There are 10 hidden switches. A switch that is on adds its own fixed numbers to the row, and there is some noise. The rows also spread widely along 14 directions, which tell nothing about the answers.
In the rows, zero is written as 128.
Some rows, each with its switches (1 for on, 0 for off) after it:
[147 129 105 115 157 135 119 162 146 137 135 113 139 123 139 103 126 143
 144 130  99 121 137 125 117 121 161 140 120 125 119 102 151  99 127  99
  99 123 136] | 1 0 0 0 0 0 1 1 1 0
[172 171 131 126 109 135 153 140 100 154  93 143 119 142 127 140 105 130
  73 116 112 123 113 140 123 115 134 154 102  97  91 112 174 135 144 190
 155  95 102] | 0 0 0 1 1 0 1 1 1 1
[139 151 113 117 133 108 134 108 107 153 111 106 144 139 141 132 118 134
 140 138 108 122 117 142  96 146 161 160 107  98  93 117 136  80 104 114
 142  95 138] | 0 0 0 1 1 1 1 0 1 0
[137 119 131 114 144 156 142 110 102 104 137 129 104 179 135 104 124 154
 148  93  66 126 124 122 120  92 118  83  95 111 129  73 110 139 125 120
 140  99 124] | 0 0 0 1 0 0 1 1 0 1
[170 100 119 140 143 144 126 145 118 122 120 127  99 130 131  97 105 135
 119 108  92 125 151 144 127 121 170 156 108 124  95 102 163 120 142 125
 110 117 110] | 1 0 0 1 1 1 1 1 0 1
[135 152 103 108 126 125 133 123  94 147 125 105 137 140 140 142 132 123
 123 115 113 130 125 114 110 122 131 142 101 120 110  84 129  83  85 108
 137 129 132] | 1 0 1 0 0 1 1 1 1 0
[167 136 115 147 166 166 104 151 156 144 130 127 146 141 144 102 172  97
 142 170  80  78 117  94 118 140 185 130 139 143 114 103 193 110 123 103
 102 161 137] | 1 0 0 0 0 0 1 1 1 1
[155 126 169 160 150 150 100 138 115 176 105 135 137 120 157 144 183 105
  74 127  77 106  62 116 123 165 167 179 105 162 130 105 222 146 130 116
 149 117  88] | 1 0 1 0 1 0 0 1 0 0
[155 186 155 114 135 128 165 115 107 165 100 129 168 126 128 180 171 119
 105 143 128 145  55  96  95 143 135 126 100  86 147 109 179 146 107 167
 123 102  96] | 1 1 0 0 1 1 0 0 1 0
[124 105 135 163 180 107 132  79  97 140 154 140 146 142 125 109 144 144
 197 124 150 106  76 111 140 136 188 121 140  96 149 123 105 117 121 112
  58 169 113] | 1 0 0 0 1 1 1 1 0 0
[149 149 111 111 110 166 120 121 108 119 111 100 116 162 135 147 150  77
  75 124  78 124 165  84 103 108 116 121  99 151 101  63 145 101  63 102
 175 136 145] | 0 0 0 0 0 1 1 1 0 0
[166 158  96 116 101 138 137 115  68 150 143 141 137 192 129 124  93 165
 161  98 137  92 143 157 156  74 132 102 129  81  99 105  66 105 118 157
  97 111 131] | 1 1 1 0 0 1 1 1 0 0
[162 146 114 107 158 119 115 109 113 153 112 109 149 136 149 123 154 142
 147 126 105  99  97 129  94 144 142 135  84  99 122  95 147  98 105  95
 121 110 128] | 1 0 1 1 1 1 0 1 0 0
[124 121 130 164 138 121 144 114  92 147 139 143 123 126 128 119 117 124
 140 126 133 120 106 135 138 138 178 171 140 122 106 127 144  96 138 142
 116 154 106] | 1 0 0 0 1 1 1 1 1 0
[172 107 112 145 109 110 113 123 107 130 124 104 153 132  99 159 108 107
 125 124 152 154 171 146 126 154 169 167  97 114  95 114 140 144 127 139
  95 114 114] | 1 0 0 0 0 0 1 0 1 0
[120 106 138 141 168 139 153  91  93 132 141 118 115 135 153 117 143 123
 158 129  99 136  81 107 113 121 173 134 130 116 142 114 137  92 100 112
 118 138 120] | 1 0 0 1 1 0 0 1 1 1
[157 142  99 128 158 108  92 100 121 136 141 106 147 170  98 107 126 135
 153 159 124  74 132 105 119 128 172 105 117  92 112 109 113 126  87 106
  59 157 147] | 1 0 0 1 0 1 1 1 1 0
[123 153 147  91 115 118 164  94  99 139 150  73 134 175  96 162 138 123
 133 184  97 114 121  86 133 114 122 111 101  95 127 128 136 131  63 158
 112 109 116] | 0 1 0 0 0 0 1 1 0 1
[155 177 121 160 155 106  81  87  80 167 111 162 143 183 119 118 118 160
 110  99 121  49  74 144 122 134 174 118 108  84 104  93 101 142 113 127
  92 138 128] | 1 1 0 0 1 1 1 1 0 1
[116  86 108 144 125 140 118 115  96 104 145 107 107 127 126 117 105 114
 150 106 111 167 163 147 113 132 163 149 119 139 104  98 111 110 117  85
 117 130 126] | 1 0 0 1 1 0 0 0 0 0
[122 120 129 123 157 118 153 127 123 107 142 143 115 115 121  91 104 171
 160 129 135 131 106 133 117 116 132 109 131  90 131 127 127 133 154 145
 104 131 108] | 0 0 1 1 0 1 0 0 0 0
[124  94 130 153 131 181 129 137 111  98 154 134 115 143 121 117 150  93
 140 122  93 154 132  85 146 112 146 102 134 168 129  75 152 159 122 114
 112 174 104] | 0 0 1 0 0 1 1 0 0 1
[113 116 150 132 159 133 113 125 142 134 147 102 146 147 122 121 144 137
 146 175  78 121  95 119 111 149 179 124 126 135 138 118 156 147 107  96
  85 111 121] | 0 0 0 0 1 0 0 0 1 0
[140 134 121 120  93 125 138 119 103 120 138 112 131 135  94 148 148 111
 134 126 105 117 149 148 119 154  83 147  54 126 103  94 162 160 168 153
 164 104  76] | 0 1 0 0 1 0 0 1 0 0
[122 135 130 143 134 154 147 136 104 147 140 128 124 141 133 123 134 116
 136 140 108 133 105 108 140 118 172 135 144 130 118 110 153 109 113 131
 103 150 110] | 1 0 0 0 1 1 1 1 0 1
[137 184  98 140 124 171 111 119 128 114 121 140 135 175 112 112 142 101
 113 168  74  73 140 108  81 135 137  91 126 128  85  75 144 116 105 113
 151 154 155] | 1 0 0 0 1 1 1 0 1 0
[143 116 126 150 115 122 126 121  95 120 140 130 111 137  93 117 102 126
 109 140 120 109 155 130 143 130 148 148 128 123  89 125 142 138 127 158
 116 143 105] | 1 1 1 0 0 1 1 0 0 0
[189 113 106 164 144 177 100 126 102 152 107 143 149 130 178 134 196  72
 141  62  96 130 108  98 135 123 159 142 116 164 125  63 170 107 132  82
 155 147 117] | 1 0 0 1 1 0 1 0 1 0
[148 126 118 105 123 152 188 121  93 123 123 103 105 114 161 139 121  94
 114 132 140 177 134  83 122  65 136 135 159 114 126 129 139  57  67 150
 147 137 134] | 0 0 1 1 1 0 0 0 1 0

New rows, each followed by its switches (1 for on, 0 for off):
[183 137 145 130 127 196 112 212 201 121 132 133 147 146 101 109 146 118
 105 212  61 109 150 122 123 137 169 107 137 150 108 116 232 205 169 154
  78 104 100] | 0 0 0 0 0 1 0 0 1 0
[166 115 137 149 130 147 149 119 109 142 139 117 118 140 108 129 148  88
 120 163 113 109 129  86 155 110 161 145 137 126 116 136 184 131 115 168
 110 154 102] | 1 0 0 1 1 0 1 1 1 0
[144 146 131 123 184 143 131 129 132 124 104 152 130 126 165  96 159 153
 136  77  68 119  66 105  94 124 119  98  96 117 143  69 159 124 153 107
 170 113 118] | 0 0 0 1 0 0 1 0 1 1
[146 102 151 140 156 115 162  89  93 148 131 119 142 137 150 146 150 128
 164 122 122 138  91 111 132 135 169 157 118 106 140 126 141  87 109 137
 120 116 109] | 1 0 0 0 0 1 1 1 1 0
[ 81 139  92 134 116 139 117 158 112 150 158 103 124 109 115 108 133 109
 147 158 104 129 137 115 134 151 152 169 129 158  92 102 162  94 118  84
 118 176 117] | 1 0 1 1 0 1 1 1 0 0
[ 67 192 117  91 145 137 195 180 143 106 120 133  63  71 119  69  79 160
  70 184  87 129 110 117  69 116 103 141 137 104  94 126 195  75 133 166
 171 144 120] | 1 0 1 1 1 1 0 1 0 1
[213 135  98 115 149 129 122 130 132 141 111 119 142 108 146 115 160 103
 137 132 136  89 132 102 123 107 139 138 122 109 114 125 175  97 122 137
 119 142 121] | 0 1 1 1 1 0 0 0 1 0
[127 146 151 128 171 115 124 100 129 142 126 104 130 146 113 124 161 120
 100 176  85  84  82  69 106 138 154 124 113 123 135 112 173 127  72 117
 116 152 123] | 0 0 0 0 1 1 1 1 1 0
[125 160 127 123 110 135 130 117  94 145 131 115 129 172 108 144 130 124
 114 138  97 113 114 116 128 122 131 120 102 120 108  93 138 141 100 138
 123 128 112] | 0 0 0 0 1 1 1 1 0 1
[146 134 121  99 139 135 164 115 102 127 124 108 100 145 146 110 105 153
 137 135  83 116 134 150  97 108 143 140 108  89 101 119 130  71 105 136
 138  85 128] | 1 1 0 1 1 1 0 1 0 1
[129 128 130 160 149 151 135 117 108 148 134 152 142 123 159 129 175 103
 154 108 117 122  71 115 125 136 154 145 131 142 137  99 157 108 146 113
 141 154 107] | 0 0 0 0 1 0 0 1 1 0
[156 175  83  90 104 113 155 128 117 137 134 105 143 163 111 125  98 143
 164 169 126  90 160 153 109 118 124 128 100  77  76 124 121  83 121 158
 119 108 135] | 0 0 0 0 1 1 1 1 1 1
[147 113 135 145 160 113 166  68  73 121 115 147 117 136 141 124 109 146
 147  79 152 142  99 132 109 117 155 130 111  70 134 112  96 100 122 144
 121 123 124] | 1 0 0 1 1 0 1 1 0 0
[131 118 143 128 154 114 148 123 120 147 121  98 129 100 148 131 135 118
 136 161 118 144 101 119 109 152 174 170 132 113 118 149 175  84 106 126
 128 115 119] | 1 0 0 1 0 0 0 0 0 1
[140 120 171 114 140 149 197 140 108 128 118 117  83 113 126 129 113 135
  73 138  90 170 119  93 129  95 149 152 128 109 132 129 189 123 104 180
 123 102  92] | 1 1 0 1 1 1 1 1 0 0
[169 151 121 110 171 142 160 113 133 125  98 131 146 135 167 125 125 132
 134 130 130 137 111 106  77 103 170 105 139  78 133 109 124  70  86 122
 114 113 165] | 0 0 0 0 1 0 1 0 1 0
[124 126 144 120 156 110 139  81  93 132 138  95  98 161 114 114 143 127
 120 147  87  93  96  73 135 104 132 114 112 114 130 118 141 117  70 132
 128 150 114] | 0 0 0 1 1 1 1 1 0 1
[164 160 157 146 140 104 148 121 122 161  99 133 131 108 115 141 154 101
  72 173 131  81  89  82 132 145 138 163 137 110 106 162 215 113 120 194
 160 145  95] | 1 0 0 0 0 1 1 0 0 0
[139 167 120 120 125 146 147 131 108 150 122 135 123 155 136 119 126 138
 121 126  91 108 104 120 125 103 132 125 121 111 108 104 150 110 122 147
 143 117 119] | 0 0 0 1 1 1 1 1 1 0
[145 137 130 133 155 159 147 161 143 139 122 146 118  93 155  91 165 121
 131 151  86 102  98 115 110 144 133 154 127 136 115 116 219  98 167 134
 161 137 101] | 1 0 1 1 0 1 0 1 0 0
[145 190 111 126 133 167 112 169 151 152 126 150 155 157 140 107 147 144
 144 162  68  73 101 158  97 149 142 115 115 121  97  93 174 129 171 126
 138 103 126] | 1 0 0 0 0 0 0 1 1 1
[199 151 122 145 136 168 156 104  88 160 100 151 172 153 169 164 166  92
 159 118 139 135  93 120 104 140 177 134 112  89 117  85 155 100 120 139
 122 123 129] | 1 0 1 1 0 1 1 1 1 1
[131  95 133 133 133 152 139 122  90 128 165 109 103 174 116 114 124 142
 155 112  74 143 120 110 168  88 154 112 116 137 132  91 129 154 116 129
  85 128  94] | 1 0 0 1 1 1 1 1 1 1
[ 86 136  90 138 126  93 126 104  84 120 169 113 117 109  91 112 146 115
 161 134 126  94 113 112 129 153  96 148  92 136 105  98 141 114 139 125
 146 195  88] | 1 1 1 0 0 1 0 1 1 1
[169 106 123 156  94 125 118 114  82 133 136 111 117 143  94 149 114  84
 110 133 163 139 151 117 168 111 166 148 134 128  95 137 142 159 110 165
  88 158  90] | 0 0 0 1 1 1 0 0 0 1
[104  85 132 142 177 144 127 101 102 106 147 132 121 151 172 100 132 154
 185  69  69 153  94 130 109 120 162 106 119 137 146  67  92  98 119  63
 134 117 136] | 0 0 0 0 0 0 1 0 1 1
[159 141 116  91 142 128 159 132 115 138 138  96 136 142 122 134 139 136
 140 126 124 135 121  82 139  77 124 104 110 101 148 109 134 111  91 142
  90 128 118] | 1 0 0 0 1 0 1 1 1 0
[159 135 124 150 142 142 116 151 109 165 126 146 114 117 144  98 134 130
 108 123 123  95  96 123 152 111 165 158 150 132 110 129 177 112 140 139
 110 154  99] | 1 0 1 1 1 1 0 1 0 0
[134  63 146 161 175 129 131  50  71  96 132 123  94 147 149 123 152 107
 132  77  92 139 107 103 108 130 149 133  98 135 142  80 117 109  96  98
 158 144 117] | 1 0 0 1 0 1 0 1 1 0
[132 127 122 117 125 125 131 140 118 125 156 108 111 135  94 107 121 141
 126 160 109  98 136 122 141 111 118 127 116 125 115 129 156 140 132 152
 106 139  99] | 1 0 1 0 1 0 0 1 0 0
[213 128 114 169 132 174 122 131 107 140 100 158 133 156 148 129 119  97
 110 111 126 118 142 145 120 123 203 148 130 110  89  99 159 124 141 147
 105 125 131] | 1 0 0 1 1 0 1 1 1 1
[140 105 120 125 167 108 100 141 158 111 142  98 120 117 101  92 120 139
 125 176 110  97 149 119 107 151 168 143 115 122 113 127 162 129 115 105
  73 146 124] | 1 0 0 0 0 1 0 1 0 0
[162 121 148 163 190 145 112  98 121 118 134 165 128 163 120  91 179 136
 150 112  88  70  67  85 131 125 145  75 106 117 154  79 153 176 147 127
  92 170  97] | 1 0 0 0 1 1 1 1 0 1
[174 205 111 159 118 150 129 117  92 159  83 166 141 152 136 150 106  90
  52 144 166  94 105 118  97 119 181 141 149  90  83 111 146 102  90 170
 125 168 153] | 0 0 1 0 1 0 1 1 1 1
[162 151 127 162 130 112 110 110 106 157 120 144 151 139 112 139 121 116
 112 149 170  86 111 143 124 152 175 154 137  96  99 146 145 129 135 159
  99 147 120] | 1 0 0 0 0 0 0 1 0 0
[156 102 137 134 136 137 126  78  74 127 138 107 104 180 123 125 128 122
 121 121  92 104 132 105 140  99 144 119 109 116 123 106 119 124  80 129
 123 127 125] | 1 0 1 1 1 0 1 1 0 0
[ 95 126 125 107 162  83 175  82  91 108 155 112 102 127 127 102 126 162
 169 124 123 110  90  94 127  87  91 101 134  94 142 138  99  65 101 150
 158 147 114] | 1 0 0 0 0 1 0 0 1 0
[141 161 134 146 177 137 130 109 140 128 123 148 147 147 109 107 125 133
 140 178 135  99  89 108  89 149 197 100 132  70 127 117 147 153 119 130
  54 154 140] | 0 0 0 1 1 0 1 1 0 1
[171 195 104 143 153 170 165 101 111 124 103 192 136 139 154 103 180 107
 142 126 101  49  88 105  82 127  96  97 116  93 111  81 164  80 162 159
 199 158 134] | 1 1 1 0 1 0 1 1 1 0
[141 156 118 158 166 116  96  69 115 119 125 123 114 156  88 106 176  76
  81 179  95  25 106  43 104 139 132 105 117 132 109 101 167 121  70 124
 144 222 135] | 1 0 0 0 1 1 1 1 1 0
[141 179 100  97 116 166 147 157 114 159 112 116 143 149 169 138 121 126
 133 119  99 153 117 122 113  92 151 120 140 115 106  95 128  72  93 114
 141  98 153] | 0 0 0 1 0 0 1 0 1 1
[ 63 136 137 119 115 163 173 134  83 120 157 129  92 130 136 122 117 136
 130 115  94 179  96 116 130 101 111 120 127 140 131  88 132 123 124 131
 156 135  99] | 0 0 1 1 0 0 0 1 0 1
[128 151 129 132 125 181 142 127 118 112 142 110 116 191  91 134  98 103
  91 200  94 139 150  92 103 105 198  90 150 111 109  95 132 149  51 135
  54 151 153] | 1 0 0 0 1 1 1 1 1 1
[138 150 114 120 116 143 131 151 114 141 133 125 119 125 122 113 133 132
 134 127  96 118 126 132 136 116 125 137 120 127 104 113 161 124 145 137
 132 119  97] | 1 1 0 1 1 1 0 0 0 0
[103 132 133 141 140 137 150 114 100 126 146 129 121 143 123 124 121 127
 129 134 108 134 110 113 122 124 152 130 132 121 125 107 129 111 112 130
 125 143 124] | 1 0 0 0 0 0 1 1 1 0
[116 158 123 143 137 156 168 131 119 153 142 155 129 151 162  95 126 137
 177 165  95  91  93 134 132 106 165 129 188 117  99 148 138  52 135 145
 146 130 135] | 0 0 0 0 1 1 1 0 1 0
[143 162 118  91 129 113 115 183 124 156 138 132 118 147 109  85  83 228
 118  86  76  93 116 172 159  86 104 118  91 103 115 105 130 159 175 152
  99  68  89] | 1 1 0 0 1 0 1 1 0 0
[205 139 140 184 149 156 126  92  97 161 106 178 171 178 157 144 143 117
 162 131 147  96  75 153 121 140 219 121 154  83 114 127 130 127 138 158
  85 120 126] | 1 0 0 0 1 1 0 0 1 1
[152  99 151 126 153 149 172 117 138 118 157 100 106 153 121 103 147 113
 155 221  73  84 138  99 131 113 161 132 150 122 117 164 183  91 105 165
 114 127 113] | 1 0 0 0 1 1 0 1 1 0
[137  93 152 147 140 152 138 137 133 108 123 102 104 120 119 131 128  86
  73 169  77 154 154  94 109 142 179 166 134 156 104 117 195 120  89 128
 135 133 121] | 1 0 0 0 0 1 1 0 1 0
[138 140 150 174 124 154 148  97  76 136 119 157  98 173 118 129  73 115
  79 154 137 124 117 131 128 110 215 141 172  92  88 137 123 128  91 172
  88 150 133] | 0 0 0 1 1 1 1 1 0 1
[123 165  91 104 135 111 106 151 109 147 130 103 130 133 117 111 113 153
 114 119 101 118 108 113 123 112 129 122 105 126 109  86 134 113  96 106
 111 141 121] | 1 0 1 0 1 1 1 0 1 1
[163 124  98 146 155 147 147 113 121  98 141 145 115 115 117  98 143  98
 151 138 151 107 141  91 116 110 147 111 143 103 120 113 145 109 134 147
 100 195 122] | 1 1 0 1 0 1 0 1 1 0
[172  78 138 181 169 167 174  61  86  95 121 176 122 143 169 120 136 107
 185  99 138 145 115 149  85 136 192 130 134  83 130 104 111  90 152 137
 128 128 134] | 1 0 0 1 1 0 0 1 1 0
[132 140 105 113 154 137 156 119 130  97 140 126 109 135 118  89 122 130
 147 147 108 106 140  91 106  96 116  97 126 101 120 109 133  99 119 137
 131 155 141] | 0 0 0 1 0 0 1 1 1 0
[152 136 126 113 130 111 141 100  93 140 137 110 139 173 123 138 123 148
 154 141 111 103 116 130 128 125 135 125  96  95 114 110 123 118 105 148
 117 105 116] | 0 0 1 0 0 1 1 1 1 1
[121 118 126 161 182 119 129 103 112 134 120 130 119 106 149 106 134 108
 126 139 128 116  96 104  96 156 202 167 140 120 115 114 149  69  93  94
 106 179 137] | 1 0 0 0 1 1 1 1 0 1
[201 140 115 105 126 111 111 130 115 140 125 113 113 156 103 100 131 152
 112 137 102  48 138 125 153  94  96 119  90 105 101 126 164 146 136 172
 124 114  92] | 1 0 1 1 1 1 0 1 0 0
[ 77 150 118 135 140 183 130 159 118 106 135 143  87 131 137  92 104 127
  86 110  68 157 119 100 105  92 160 105 157 158 114  65 128 116  94  87
 123 166 137] | 0 1 0 0 1 1 1 0 0 1
[159 155 124 111 129 147 149 136 124 140 130 127 124 154 130 112 140 130
 127 137 100  87 126 104 140  86 113 109 128 113 117 120 154 110 127 156
 138 126 117] | 0 0 0 0 1 0 1 1 0 0
[195  82 132 154 199 110  84 125 137 145 119 120 150 120 140 105 172 128
 154 105 103 104  92 107 134 161 194 153  87 127 139  92 188 152 140  91
  71 140 100] | 1 0 0 1 0 1 1 1 1 1
[129 114 121 141 149  99 102 120 101 147 136 130 118 105 141  99 136 149
 140  97 107  89  98 150 135 151 132 181  98 133 108 118 156 110 161 112
 150 128  95] | 0 1 1 1 0 0 0 1 0 0
[139 139 137 139 136 145 137 126 110 139 123 146 131 157 137 122 120 147
 130 121  96 116 117 148 113 136 155 134 114 109 108 100 137 120 140 133
 131 102 122] | 1 0 0 0 0 1 1 1 0 0
[174 152  94 115 142 119  93 144 135 161 138 102 148 138 116 101 151 129
 145 169  91  50 138 115 137 137 143 149 107 121  94 120 179 112 124 119
 106 137 124] | 1 1 1 1 0 0 1 1 1 0
[123 152 133 118 157 139 182 125 104 125 134 151 108 132 141 100 131 153
 140 127 110 112  83  96 125  93 114 102 137  96 134 112 142  92 129 164
 142 150 112] | 1 0 1 0 0 1 1 1 0 1
[117 151 158 144 126 140 169  60  34 147 108 144 120 166 163 170 129 124
 112  89 110 157  53 126 106 117 135 124 120  97 130 100 107  98  90 155
 191 100 118] | 1 0 1 1 0 0 0 0 1 1
[127 160 113 137 121 133  98 111 105 139 126 117 143 145 105 143 155  99
 121 135 115 115 104 115 105 157 135 126  84 126 113  79 151 163 120 106
 120 150 111] | 0 0 0 1 1 0 0 1 0 1
[145 122 131 133 146 141 137 125 117 112 120 128 108 118 136 115 136 117
 116 120 102 125 118 116 112 120 141 132 116 128 116 105 159 120 126 134
 137 134 105] | 0 1 0 0 1 1 0 0 0 1
[156 145 120 127 150 119 140  93  95 149 114 118 141 149 151 135 165 120
 152 113  94 100  86 102 117 124 128 127 104 113 119  99 144  79 102 126
 165 124 119] | 1 0 0 0 1 1 1 0 1 1
[104 161 152 154 184 158 160 103 120 108 129 171 113 140 124  90 164 131
 131 146  77 106  44  58 104 121 135  64 147 108 150  91 161 143 128 145
 141 177 116] | 1 0 0 1 0 1 1 0 1 1
[147  96 120 146 164 124 130 124 130 114 139 116 125 115 129 105 123 124
 159 151 124 130 128 127 110 139 189 143 136 117 117 126 148 107 120 116
  84 146 120] | 1 0 0 0 1 1 0 0 1 1
[166 155 125  98 128 138 136 141 132 165 141 104 142 182 137 114 145 151
 156 172  65  62 117 123 149  97 137 121 124 117 110 133 156  98 112 144
 120  90 120] | 0 0 0 0 1 1 1 1 1 0
[ 85 207 137 144 143 160 132 130 117 146 127 156 123 154 109 110 122 135
  92 171  92 101  69  98 101 133 165 100 147 107 113  96 151 149 107 133
 105 164 131] | 0 1 0 1 0 1 1 1 0 1
[166 136 117 143 155 135 123 122 120 144 129 135 136 135 120 107 163 116
 141 134 111  88 101  91 135 123 151 125 119 118 123 107 172 129 134 134
 106 162 107] | 1 0 0 1 1 1 1 1 1 0
[185 182 111 118 162  96 150  90 102 156  98 129 131 136 123 122 134 129
 109 146 144  68  91  89 108 109 144 129 117  57 111 131 151  83  88 173
 116 152 132] | 1 1 0 1 1 1 1 1 1 1
